The rows come from 4 hidden closed curves, with some noise, and rows from the same curve form a group. Each curve winds through 8 dimensions. The rows are also pushed far along 5 directions, which tell nothing about the answers.
In the rows, zero is written as 128.
Some rows, each with its group after it:
[102 119 125 142 147 153 126 115 143 141 130 118 135 142 115 152 165 108
 131 146 130]
(1)
[ 92 124 111 134  97  92 136 128 103  80 160 172 149 162 122 170 164 117
 111 119 129]
(2)
[167 125 102 128 140 164 124 106 138 164 150 119 109 142  99  94  80 143
  96  93  97]
(3)
[146 136 120 153 155 168 149 130 148 116 125 113 121 113 135 138 127 151
 141 140 120]
(1)
[119 165 140 126 147 129 142 121 116  95 146 157 122 131 142 132 127 122
 142 108 127]
(0)
[138  99 122 153 138 149 142 104 130 148 129 163 108 122 106 130  89 155
  54 160 113]
(2)
[122 143 153 129 123 140 143 149 125 139 130 130 121 114 153 131  93 133
 124 121 128]
(2)
[117 165 173 135 116 102 154 152 127  99 118 144 129 134 167 142 116 119
 186 131 126]
(0)
[106 123 152 112 121 124 135 127 154 131 115 121 114 149 129 139 137 130
 114 137 137]
(3)
[167  62 131  95  62 107  89 142 105 147  55 117 160 113  92 124 154  92
  91 149 138]
(1)
[118 139 133 159 121 109 142 123 111 115 139 182 125 123 124 155 107 140
  94 154 108]
(3)
[115 103 138 118 107 134 125 148  99 103 102 139 115 132 131 143 158 117
 124 150 137]
(1)
[159 106  95 141  93 130 113 128  67 110 138 165 149 118 113 113 125 102
 126 112 128]
(2)
[144 139 129 150 120 121 133 134 117 119 118 140 148 123 124 153 132 118
 136 144 118]
(1)
[121 116 164 121 145 150 137 141 150 134  94 119 106 111 147 136 124 156
 109 160 125]
(1)
[127  96 119  93 127 104  89 123 145 181  95  81 122 116 107  95  97 132
  85 153  99]
(3)
[167 119  96 130 110 148 120 140  83 110 137 137 150 131 124 102 145  86
 172 120 129]
(1)
[103  81 157 110  98 134 124 150  93 107 152 178 162 163 132 175 195 113
  82 122 154]
(3)
[156 121 116 136 107  95 108 127 124 146 117 132 145 104 104 101  95 118
 119 138  99]
(2)
[137  97  47 149  95 147 141 107  64  71 177 127 175 152 103 143 152  71
 120 100 114]
(3)
[148 132 100 127 127  98 113 112 135 131 114 112 129 125  95 117 110 124
 116 152  99]
(1)
[118 103  88 146 157 172 159  83 130 102 140 149 109 136 111 149 134 163
  52 172 125]
(1)
[119  54  89 110 112 131 113 120 120 112 120  83 168 122 110 128 167 111
  71 156 132]
(3)
[176 160 143 119  89 110 128 135 109 135 105 136 115 135 121 100  70 104
 165 108 119]
(0)
[135 101  96 121 150 147 107 110 161 156 103  86 131 102 116  83 148 130
 134 156 135]
(1)
[100 184 140 142 160 128 172 114 160 151 144 183  74 152 145 141  58 203
  81 150  99]
(0)
[163 194 118 133 126 107 139 128 137 146 144 142  79 151 116  98  51 166
 145 112  98]
(1)
[133 113 114 113 144 156 133 134 165 150 113  76 152 127 145 102 135 130
 153 129 114]
(0)
[107 123 127 115 113 132 129 142 124 109 121  91 156 143 148 150 180 100
 172 107 148]
(2)
[157 120 102 128 108 100 107 118 110 104 116 125 151 117  96 133 147 112
 119 129 108]
(0)
[127 243 145 171 138  70 155 138 118 110 162 199  87 125 144 158  73 176
 157 121 116]
(0)
[144 146 115 120 136 142 147 125 146 132 117 115 117 122 144 101  96 149
 143 122 123]
(0)
[106 127 131 105 150 135 116 126 111 139 121 134 115 125 134 124 127 128
 106 132 125]
(1)
[154 138  94 158 147 164 153 101 115 123 149 134 133 134 123 127 127 129
 142 136 139]
(2)
[ 97 133 117 133 134 113 140 128 138 129 153 119 132 142 148 141 125 146
 112 150 143]
(3)
[142 125 138 134 107  95 119 136 143 140 131 148 150 128 118 123 123 135
 116 141 134]
(3)
[ 65 101 149 110 124 108 131 120 139 131 142 142 135 159 132 159 143 128
  69 151 134]
(3)
[163 136  51 163 101 132 154  95  67  66 181 186 125 152  79 140  98 132
  60 119  92]
(2)
[111 125 126 111  61  44 108 127  67 122 142 216 131 165 103 144  97 111
  54 138 118]
(3)
[122 146 136 151 141 115 127 146 139 135 159 141 143 130 134 150 137 148
 139 138 118]
(3)
[ 89 154 104 135 132 122 153 136 122  83 172 113 141 147 163 151 166 131
 163 114 159]
(3)
[149 106 132 134  96 134 127 140 106 125 123 146 159 143 113 147 163 103
 126 143 136]
(1)
[128 137 132 120 128 136 136 134 110 117 123 128 121 136 133 146 116 126
 117 120 115]
(2)
[152 161 147 127  83  79 117 156  76 128 101 158 148 113 144 144 104 103
 150 134 132]
(1)
[ 79 110 140 107 103  98 131 151 120  98 135 124 158 147 156 162 184 123
 128 143 167]
(3)
[125 123 112 136 117 123 129 115 141 135 104 112 116 130 114 140 143 133
 122 143 144]
(1)
[128 115 171 116  99 124 119 145 113 154 100 152 132 148 120 156 122 111
  98 136 125]
(0)
[111 198 182 120 145 106 172 136 148 115 126 161  80 137 173 125  63 170
 142 123 128]
(0)
[140 133 164 118  91  81 101 179 109 176  76 117 136  81 155 109  67 121
 137 147 121]
(3)
[117  92 143 127  80 104 128 128 104  89 129 198 140 165  92 180 161 120
  50 148 120]
(3)
[ 55 108 227 109 143  89 132 140 145 130  92 200 109 113 157 181 157 164
  44 205 163]
(0)
[154 101 118  94 112 127 129 120 132 115 112 120 146 140 118 107 128 123
  99 121 116]
(0)
[ 64 107 183 110 187 151 145 137 187 163 124 112 126 111 178 152 159 172
  95 179 165]
(2)
[127 108 151  86 107  95 107 123  84 139 100 164 123 150 110 146 117 120
  45 166 122]
(2)
[122 125 142 119 117 106 123 145 113 121 142 127 137 134 130 137 103 127
 108 119 108]
(2)
[138 168 145 100 135 105 107 164 123 162 104  99 141  78 180  84 104 119
 197 109 144]
(2)
[150 138 158 132  96 102 109 156 109 127 115 136 164 118 129 148 162  99
 157 125 156]
(0)
[166  82 110  98 145 155  85 116 123 154 109  54 162 114 103 101 133  84
 132 112  94]
(2)
[147 165 146 102 152 136 121 141 118 150 119  89 133 126 160 119 108 113
 180 119 131]
(2)
[243 181  75 136  89 102  88 131  92 159  97 129 118  89  86  35  38 101
 196  94  75]
(1)
[119 103 106 117 128 122 131 103 134 114 128 112 131 148 116 135 139 143
  97 133 137]
(2)
[ 88 152 178 154 127 114 152 151 114  94 137 181 136 120 173 183 178 130
 159 149 183]
(0)
[128  78 104 132 109 138 136 116 112  91 109 123 164 129 123 129 182  99
 134 156 141]
(0)
[179  92 131  88 113 134  97 120 138 165  70  73 134 119  92  79  84  98
 118 114  76]
(0)

New rows. What belongs after each?
[ 94 146 175 120 143  95 117 157 152 178 135 125 123 126 158 142  97 152
 120 150 126]
(3)
[127  73 153  91 136 162 113 125 156 165  80  51 150 135 127 134 162  98
 126 137 137]
(2)
[114 144 141 113 150 118 132 118 145 159 107 141  95 108 140 116  85 164
  84 148 123]
(2)
[ 77  86 166 110 136 118 120 151 131 125 145 120 152 134 161 160 167 128
 105 135 149]
(2)
[148 121 153 116  96  73  86 159 117 158 108 153 143 113 112 128 110 136
 104 149 110]
(3)
[118 106 112 143 115 129 138 121 111  98 150 154 165 125 122 140 147 105
 110 130 123]
(3)
[101  75 149 121 156 135 123 119 186 150 121  81 139 123 131 136 142 153
  86 149 119]
(2)
[160 129 104 112  61  55  88 152  38  89 145 167 157 133 109 118 106  82
 132  82  98]
(2)
[144 113 113 107 116  95  97 117 128 143  91 122 142 100 113 101 125 126
 108 139 113]
(2)
[143 115 122 116  97  94 102 121 100 139 114 173 134 108  99 107  97 111
  79 124 103]
(3)
[137 125 151 111 108 113 128 142 141 121 124 139 128 147 122 143 142 140
 110 117 131]
(3)
[ 94 127 171 108 120 106 114 156 130 159 112 152 124 110 160 123 113 127
 116 130 134]
(2)
[136 107 103 144 134 170 135 127 137 130 125  86 123 130 121 134 146 130
 135 141 128]
(3)
[105 139 143 133 169 180 154 121 155 143 137  86 127 154 155 155 149 123
 163 120 145]
(2)
[152 114 123 107 112 131 122 128 141 142 125 132 119 159 104 115 118 145
  86 130 121]
(1)
[127 101 105 123 161 187 143 107 137 106 148  76 141 150 119 151 150 117
 108 120 110]
(2)
[190 115 107 125  90  89 104 113 125 184  75 128  93 104  76  79  28 151
  63 163  87]
(3)
[124 103 101 119 140 159 127 111 148 148 126 101 137 152 108 126 131 128
 105 129  95]
(0)
[117 119 137 115 132 139 116 137 106 145 115 141 124 120 136 118 133 107
 135 146 134]
(1)
[169 119  80 118 125 140 116  97 102 122 110 105 128 134 102 118 129 108
 132 117 116]
(2)
[172 120 149  95 106  96  87 140  92 151  70 128 127  98 116 113  82 114
 114 125  91]
(2)
[134  88 146 120 119 144 140 139 130 139 117 155 141 137 134 136 152 139
  87 170 150]
(1)
[136 112 132 132 106 139 120 163 102 137 113  87 162 108 152 136 132  91
 169 130 130]
(3)
[124 106 152 112 158 165 117 156 171 166 124  80 146 106 164 115 162 149
 150 132 161]
(3)
[130 138 112 118 149 138 150 121 136 114 160 153 107 155 126 120 123 167
  96 133 117]
(1)
[184 115 111 134 111 128 115 135 125 139 110  92 155  91 115  95  99 114
 141 128 112]
(2)
[120 145 141 132 144 135 141 128 157 148 144 151 120 121 147 114 126 155
 133 130 152]
(3)
[ 84  87 169 125 138 135 117 139 179 161  95 117 133 120 130 153 190 135
 102 178 153]
(1)
[102 134 131 118 119 101 128 124 128 141 145 124 137 149 133 130 106 119
 110 128 124]
(3)
[136 135 127  99 124 103 108 126  88 139 128 151 131 143 125 125 112 112
 102 136 125]
(2)
[124  91 138 100 147 136 124 131 161 130 122 117 119 147 121 120 148 161
  83 161 119]
(1)
[112 110 148 107 104  86 108 142 102 134 109 156 140 111 129 138 114 123
  78 138 115]
(3)
[160 133  63 144  84 120 132  92  55 112 167 229  95 172  70 120  85 125
  58 102 111]
(3)
[110 110 110 110 129 111 112 110  99 131 154 160 120 145 116 124 112 137
  63 128 114]
(2)
[153 156 132 128  94  95 120 146  90 163 143 170 107 139 130 116  76 147
 116 117 138]
(3)
[111 145 120 134 141 121 117 119 126 150 127 135 125 121 132 124 135 117
 147 144 134]
(1)
[130 108 107 117 149 131 109 117 107 118 149 118 140 115 134 117 131 133
 110 118 126]
(2)
[137  78  52 138 160 181 128  73 184 139 148  52 158 130  82  96 153 113
 108 130  95]
(2)
[185  84 128 113 109 121  91 104 156 186  77  89 130 111  66 106 105 128
  65 155 113]
(0)
[121  79 134 107 135 161 103 141 131 154 126  78 164  99 153  96 155  97
 152 109 141]
(2)
[106 132 181 115 149 117 141 144 140 125 132 127 117 128 157 169 116 164
  79 159 133]
(2)
[111  85 186 105 146 160 118 147 167 187 121  92 144 128 154 139 136 134
 110 134 148]
(3)
[141 136 159 110 107 116 120 177 123 125 133 128 155 126 160 136 163 130
 170  97 163]
(3)
[157 198  97 133 147 124 145 138 120 105 169 145 104 141 139  97  95 153
 173 103 108]
(1)
[154 109 119 107 119 129  94 123 132 178  96 101 125 100 111  74  75 114
 113 109  88]
(2)
[172 128  83 162 125 151 128 117  98 115 149 131 133 114 105 111  89 116
 127 102  85]
(2)
[117 161 110 132 152 118 158 106 162 121 141 116 109 152 132 112  89 151
 141 131 113]
(0)
[160 170 114 137 106 125 141 147 110 106 138  99 165 139 154 104 130  79
 252  88 147]
(0)
[143 137  97 127 138 146 113 123 127 157 123 111 105 122 113  99 113 129
 145 126 117]
(3)
[171 193 104 115 117 107 115 145  98 147 133 146 115 112 143  74  81 130
 187  91 131]
(1)
[ 92  61 115 139 172 203 143 135 151 103 183  89 174 155 140 188 240 139
 114 133 158]
(3)
[103 127 124 141 133 121 131 127  95 112 167 180 122 139 143 145 129 137
 112 117 142]
(2)
[145 126 150 137 129 130 128 153 123 126 126 112 149  99 144 134 112 125
 139 127 110]
(2)
[158 104  78 118  82 118 118 126  86 101 117 141 157 146 101 133 138 104
 109 113  93]
(0)
[127 146 109 146 182 144 139  99 194 151 136  79 114 110 128 111  99 165
 138 128 108]
(2)
[103  94 148 131 127 154 128 152 116 124 140 133 155 112 158 142 159 111
 134 121 143]
(2)
[136 131 136 133 117 127 143 107 143 125 126 152  97 157  94 141 105 150
  72 135 103]
(3)
[165 124  81 139 124 135 128  93 115 132 110 118 119 124  83 123  86 130
  88 137  98]
(1)
[139 141 132 140 118 127 142 126 131 136 102 140  97 126 123 139 109 150
 112 145 132]
(1)
[151 127  98 137 110 114 127 123 104  84 129 147 164 117 119 116 154  96
 157 129 120]
(0)
[141 190 143 138 138 113 137 142 145 173 130 124 121 116 148  99  65 128
 175 127 125]
(2)
[112 106 150  98 104  91 124 140 132 105 106 122 150 143 127 156 159 137
  95 146 139]
(0)
[ 98 153 137 123 190 143 149 115 140 133 163 135 105 134 160 146 116 176
  94 148 135]
(2)
[117 157 153 144 149 156 153 152 115 125 150 153 136 135 172 139 145 122
 185 141 151]
(1)
[106  47  80 135 135 179 131  79 125  92 150 110 157 172  86 167 208 101
  83 127 126]
(2)
[136 139 100 144 137 134 124 111 122 135 132 170 102 124 101 107 123 139
 109 148 114]
(1)
[146 154 138 134 146 115 134 116 155 149 104 134 118 100 134  89  83 142
 152 143 115]
(0)
